The rows of a group lie close to one hidden flat surface of 8 dimensions, which passes through zero. Surfaces can cross.
In the rows, zero is written as 128.
Some rows, each with its group after it:
[141  89 114 161 171 123 214 142 165 137 149 165 135 127 124 125 164  79
 116] : U
[134 115 133 162 131 128 133 129 134 127 153 163 122 122 123 177 126 127
 165] : J
[143 159 105 107  69 113 138 133 162 135  91 100 125 123 108 117 120 108
 126] : W
[111 159  82  82 157 116 153  90 138 120 109 134 158 131 119 116 122 109
  92] : N
[128 116 109 130 106 138 142 107 120  65 178 179 150 110 109 182 112 114
 159] : J
[131 126 155 146 105 120 121 112 137 139 141 127 117  91 113 163 159 134
 165] : J
[152 147 107 148 107 120 112 168 160 164  98 121 119 151 136 115 118 115
 128] : L
[136  96  53 148 159 109 148 163 169  98 115 136 170 184 165 126 120 107
 111] : U
[131 132 102 110 157 111 173 103 135 116 159 150 184 117 127  82 135 120
  64] : X
[143  92 136 127 119 121 161 131 128  94 146 125 112 142 143 136 114 159
 128] : L
[135 134 131 174 134 105  95 138 146 153 142 135 141 138 155 136 155 165
 146] : N
[124 182 144 159 158 119  96 133 132 208 132 139 128 122 135 110 157 128
 119] : L
[148 117 116 136 136 140  95 162 126 129 140 132 159 108 134 144 109  40
 120] : X
[174  79 138 119 113 132 148 151 141 143 118 145 126 131 120  75 134 141
 102] : W
[142 160 125 137 145 121 103 150 128 169 119 131 102 150 146 156  93 110
 135] : U
[ 78 111 119 104 173 116 140 112 139  94 111  73 147 135 157 108 192 132
 120] : X
[147 119 139 188 144 141 148 161 128 165 154 164 139 122 120 112 118 101
 111] : X
[160 118 147 134 150 114 100 138 145 170 153 159 137 122 151 109 180 143
 129] : W
[129  68  93 100 129 151 131 166 126  91  64  92 134 166 133  90  88  97
 102] : W
[143 121 138 143 131  89 172 104 151 114 184 150 117 127 152 166 152 178
 144] : L
[132 114 167 140  82 153 158 140 104 116 137 110 103 108 101 107 102 131
 122] : N
[157 128  83 133 105 110 126 163 167 131  93 119 126 165 142 140  97 112
 132] : L
[158 114 138 114 167 102  89 115  94 135 153 121 157 128 168 128  67 162
  75] : W
[120 129 137 182 126 134 143 124 108 126 176 152 172 101 111 107 117 135
  99] : N
[128 204 133 138  98  85 129 107 166 162 153 113 117 102 134 156 177 136
 152] : N
[129 104 148 146 117 160 158 106  83 125 131 176 124 127  79  89  76 193
 102] : U
[135 169 113 136 184 109 126 113 105 147 176 171 155 154 158 111  86 163
  75] : U
[124  82 148 154  67 155  83 163 105  74 147  97 162 102 123 106 129 120
 133] : N
[129 140 136 114  99 117 116 121 140 141 103  98 116 107 118 144 136 119
 142] : J
[179 104 151 149 101  89 132 161 152 136 150 114  87 163 180 131 123 208
 135] : L
[141 105  98 120  82 148 141 143 140 101  98 143 128 133  91 139 101  93
 147] : L
[137  59 127 110  89 151 149 139 130  80  95 130 102 151 110 118 126 166
 154] : U
[134 145 152 189 118 136 142 128 116 166 156 161 129 119 105 103 122 167
 119] : X
[151  96 110  78 137 133 187 145 139  98 118 123 123 146 134  82 119  93
  85] : U
[139  62 163 131 118 152 142 122 120  97 163 187 121 117 112 118 179 174
 160] : N
[125 146 172 187 122 130 128 127 119 161 188 147 159  84 117  89 176 144
 109] : X
[148  91 191  99 166 116 137  90 106 148 158 139 107 101 139 115 164 183
 114] : W
[122  88  96 107 122 129 190 146 135  53 123  89 131 156 144 125  92 101
 104] : L
[105 140  73 181 149 148 110 162 130 116 124 151 171 163 132 129 103  87
 125] : W
[125  64 102 115 124 160 165 139 115  70  95 134 124 152 105 132  77 111
 126] : X
[ 74 141 101 180 209 129  97 121 110 153 104 117 172 149 144 135 112 129
 109] : X
[102 110  98 113 167 121 137 140 147 109  90  83 138 158 157 112 149 106
 115] : X
[173 102 130  85 128 136 128 163 150 129 123 142  82 131 142 170 136  49
 165] : J
[115 110  94  50 127 134 154  84 131  75 104 140 152 131 103  93 152 140
 111] : N
[146 200 128  99 138  91  84  86 129 160 173 147 164  89 139 144 135 122
 107] : X
[139 119 107 111 137 139 137 136 127  88 157 168 120 155 139 164 102 106
 148] : J
[150 150 147 134 125 103  88 119 126 150 166 135 138 110 151 142 133 151
 127] : W
[135 104  93 171 155 129 120 156 139 141 115 143 160 147 135 133 106  99
 116] : J
[105 162  92 118 125 109 101 109 132 123  96  89 164 125 128 137 104 122
 111] : J
[131 120 141  81 142 128 176 112 132 116 140 115 130 100 121  95 162  91
  96] : U
[128 119  99 136 158 134 112 162 127 112 126 138 126 186 161 131  99 127
 130] : J
[111  89 117 103 150 151 135 154 127 108  73  99  90 163 136 141 120  95
 150] : W
[138 117 154 102 152 146 148 137 111 100 187 183  85 157 151 132 142 146
 146] : J
[129  78 142 130 136 138 111 130 118 114 129 146 129 139 134 114 152 173
 140] : N
[147 140 111 122  80 122  83 172 136  95 141 104 128 161 168 125 100 138
 135] : U
[144 139 111 185  74 129 176 145 148 123 155 152 163 113  94 100 113 123
 106] : N
[145 112 151 100 151 138 176 110 105 129 146 165 104 135 118  97 109 158
  97] : U
[147 165 146 173  73 130  96 141 142 181 134 149 151 101 101  69 163 160
 123] : L
[ 97 126 161  88 104 124 123  71  92  74 153  86 151  77 117 113 146 170
 110] : W
[165 125 102 154 116 110 127 150 153 154 114 156 129 157 133 135  99 144
 128] : L

New rows, each followed by its group:
[ 89 146 116 187 124 116 125  99 115 137 121 117 174 123 112 106 112 192
 104] : J
[116  86 127 206  88 134 116 131 133 103 144 138 172  97 104 154 141 141
 160] : J
[ 58 169  75 111 128 140 154 107 144  99  66  84 137 139 100 138 136  77
 140] : W
[110 131 142  93 154 118 121  98 109 119 121  95 115 120 141 150 124 138
 128] : W
[ 95 144 127 167 126 119 113 108 116 131 125 107 159 125 125 106 130 184
 113] : J
[133 130 149 118 158 114  98 119  93 126 145 109  98 137 162 191  67 143
 134] : W
[118 145 182  85 127 138 129  83  93 141 138 124 101  86 104 116 146 151
 124] : U
[145 113 142 100 122 129 150 119 131 116 138 144  97 125 123 151 131 131
 148] : X
[135 167 136 176  79 120 113 165 146 179  93 104  96 161 127  92 122 179
 137] : X
[111 143  88 104 163 117 109 114 129 122  99 113 155 149 144 141 102 113
 110] : X
[135 128 161  66 165 127 143 110 131 164  97 117  60 123 132 154 154 105
 150] : U
[129 110  96 163 149 139 148 136 130 140 104 159 147 154 112 121  86 128
 110] : U
[138  97 116 103  76 140 117 146 144  93 108 105 165 116 118  57 165 124
 105] : W
[150 144 121  56 170  97 159 125 141 103 178 120 131 143 186 100 155 111
  81] : U
[152 127 120  99  99 132  82 168 131 126  84 102  78 176 153 151  82 132
 159] : U
[ 92 151 125  73  78 133  96 106 106  42 143  88 140 134 139 114 136 170
 134] : J
[109 154  99 128 146 133 142 129 142 134 111 127 142 127 118 135 130  70
 125] : L
[126  93 161 127 167 131 173 127 135 128 160 143  98 119 142 143 188 118
 150] : X
[142 127 133 109  78 129 138 127 141 120 112 114 103 107 103 160 118 103
 156] : J
[137 114 138 114  35 145 150 125 120  80 123 117 128 117  87  77 117 175
 118] : X
[148 104 152 162 180 142 155 153 123 162 159 183  96 156 145 120 136 144
 132] : J
[148  97 154 141  87 152 162 153 124 109 144 156  80 141 111 130 116 149
 159] : J
[148  85  67  93 109 136 138 145 164  83  93 155 151 158 121 116 132 104
 134] : N
[112 123 126 127 124 120  94 131 134 133 104  78 171 109 134  87 160 120
 103] : J
[131  67  96 162 154 137  74 193 144 112 109 110 183 153 170 103 153  83
 121] : J
[131 149 156  99 128 121 136 102 125 132 154 139  98 107 126 155 152 134
 152] : J
[145 172 104  92 108 111 202 105 173 145 117 153  91 133 100 141 138 111
 138] : N
[137 129 146 181 150 121 147 128 140 154 174 175 117 125 135 160 156 144
 155] : U
[148 133 158 110 142 122 160 122 120 128 183 157 103 129 147 117 140 153
 116] : U
[130  92 146 186 180 153 141 129  89 136 180 190 162 118 118 124 105 130
 103] : N
[107 132  98  63 199 125 103 107 116 129  86 111 131 152 149 140 112 103
 111] : N
[110 108 119 183  84 132 105 138 140 105 123 123 153 119 112 146 151 142
 167] : U
[100 152 168 113 186 119  81  98  94 156 147 105 130 111 160 127 157 155
 118] : L
[119 137  99 119  70 125 116 117 131  79 115 109 136 123 111 168  95 124
 154] : J
[ 89 116 114 157 133 158  89 155 102  74 141 121 148 149 145 153 111 107
 157] : W
[128 122 123 185 147 125 119 145 151 168 108 146 108 140 128 187 136 114
 175] : U
[ 96 103 109 121 106 139 138 124 118  86  87  95 133 151 116 104 112 160
 125] : X
[114 135 146 131 135 126 107 112  87 102 156 109 116 127 143 181  70 142
 135] : W
[122 164 106 101 139  97  97 104 147 164  86  81 153  97 129 145 134  82
 113] : J
[113 168  94 167 166 100 131  86 134 171 117 144 164 117 113 174  91 127
 113] : J
[ 61 153  99 148 166 125  82  90  97 114 113  97 203 122 129 111 119 152
  96] : X
[152 145 172 117 163  97  92 111 116 164 162 126  87 119 171 190 125 156
 153] : W
[119 148 132 195 125 131  93 127 115 158 141 157 138 131 121 155 102 162
 148] : U
[138 160 147 133 140 124 200  88 117 190 125 157 104 110  83 106  92 155
  89] : J
[ 93 136 120 171 130 157 131 151 112 103 135 140  99 153 124 188  96 101
 180] : W
[111  95 146  80 158 127 143  73 112 104 125 142 121 125 122 120 165 191
 129] : U
[124 124 114 152 188 118 102 120 128 143 157 170 162 129 151 154 144 118
 130] : N
[115  58 162  93 109 162 154 129  97  71 113  96  96 126 113 111 132 142
 139] : W
[110 132 116  93 110 167  83 126 112 122  78 126 131 111  88 142 121  67
 155] : L
[164  71 126 162 126 139 109 175 153 127 138 180 113 156 144 157 150 126
 179] : N
[129  71 150 113 146 156 149 120 100 112 118 151 107 142 116 101 124 174
 123] : N
[125 154 162 125 126 110 129 116 139 130 186 122 128  90 145 140 195 118
 143] : U
[102 119 155  73 165 126 106 101 106  99 133  94  97 119 155 182 148 118
 160] : L
[ 99 178 129 105 173 100  97  74 121 129 166 135 154 104 150 166 163 133
 137] : J
[106 111  84 129 138 140 139 122 116 100  86 119 154 160 116 108  76 143
 101] : X
[102 133 131 134  76 135 137 109 109  88 131 109 145 121 103  95 113 183
 116] : J
[161 153 129  58 143 106 125 154 146 125 146 100  92 153 188 131 140  91
 119] : U
[108 110 140 100  87 145 121 120 108  78 129  93 146 102 113  98 142 132
 121] : L
[151 108 108 125 138 141 108 142 125 143  91 156 112 154 119 156  77 117
 142] : L
[121 132 136 186 100 123 123 129 134 140 124 131  98 138 120 182 113 173
 179] : J
[136 126 160  92 142 121  68 136 120 147 108 100  72 138 166 176 137 136
 173] : L
[132 106 121  94 132 139 180 126 132 113 114 115 139 115 110  88 128  86
  89] : U
[127 126 105 164 119 140 166 129 118 122 120 150 132 157 106 110  66 160
 106] : J
[118 187 114 116 176 112 149  72 114 134 174 189 107 143 134 205  91 151
 147] : J
[139 125 102 162 109 128 149 142 139 146  90 131 122 144 103 147  70 121
 126] : J
[146 168 161  94 123 136 136 116  85 136 172 138 117 118 125  81  84 146
  74] : U
[109 165 159  96  93 112 127  65 118 122 150 108 128  68 103 145 162 153
 139] : J
[119  77 151 136 141 157 107 135  87 100 141 131 143 121 126 109 119 143
 118] : N
[122 170 177 162  71 126 158 103 118 123 208 130 139  49  95 134 160 122
 134] : N
[108 155 130 156 171 113 149  94 122 158 147 153 144 131 126 109 137 180
 102] : X
[143 114 139 142 173 132 144 116 119 156 140 184  99 140 121 173 108 137
 150] : L
[128 125  92  98 125 128  93 140 123 109  80 104 134 168 142 120  80 133
 115] : U
[134 125 106 168 119 143 144 161 115 130 119 123 152 135 115 106  57  89
  88] : N
[132  88 153 174  80 146 102 162 111 104 145 111 142 116 125 104 124 147
 134] : N
[168 134 118  74 125 110 122 169 145 111 141 110  92 173 187 128 117 113
 123] : U
[135 129 135 186  96 129 116 173 122 149 111  90 122 143 133 108  78 140
 109] : N
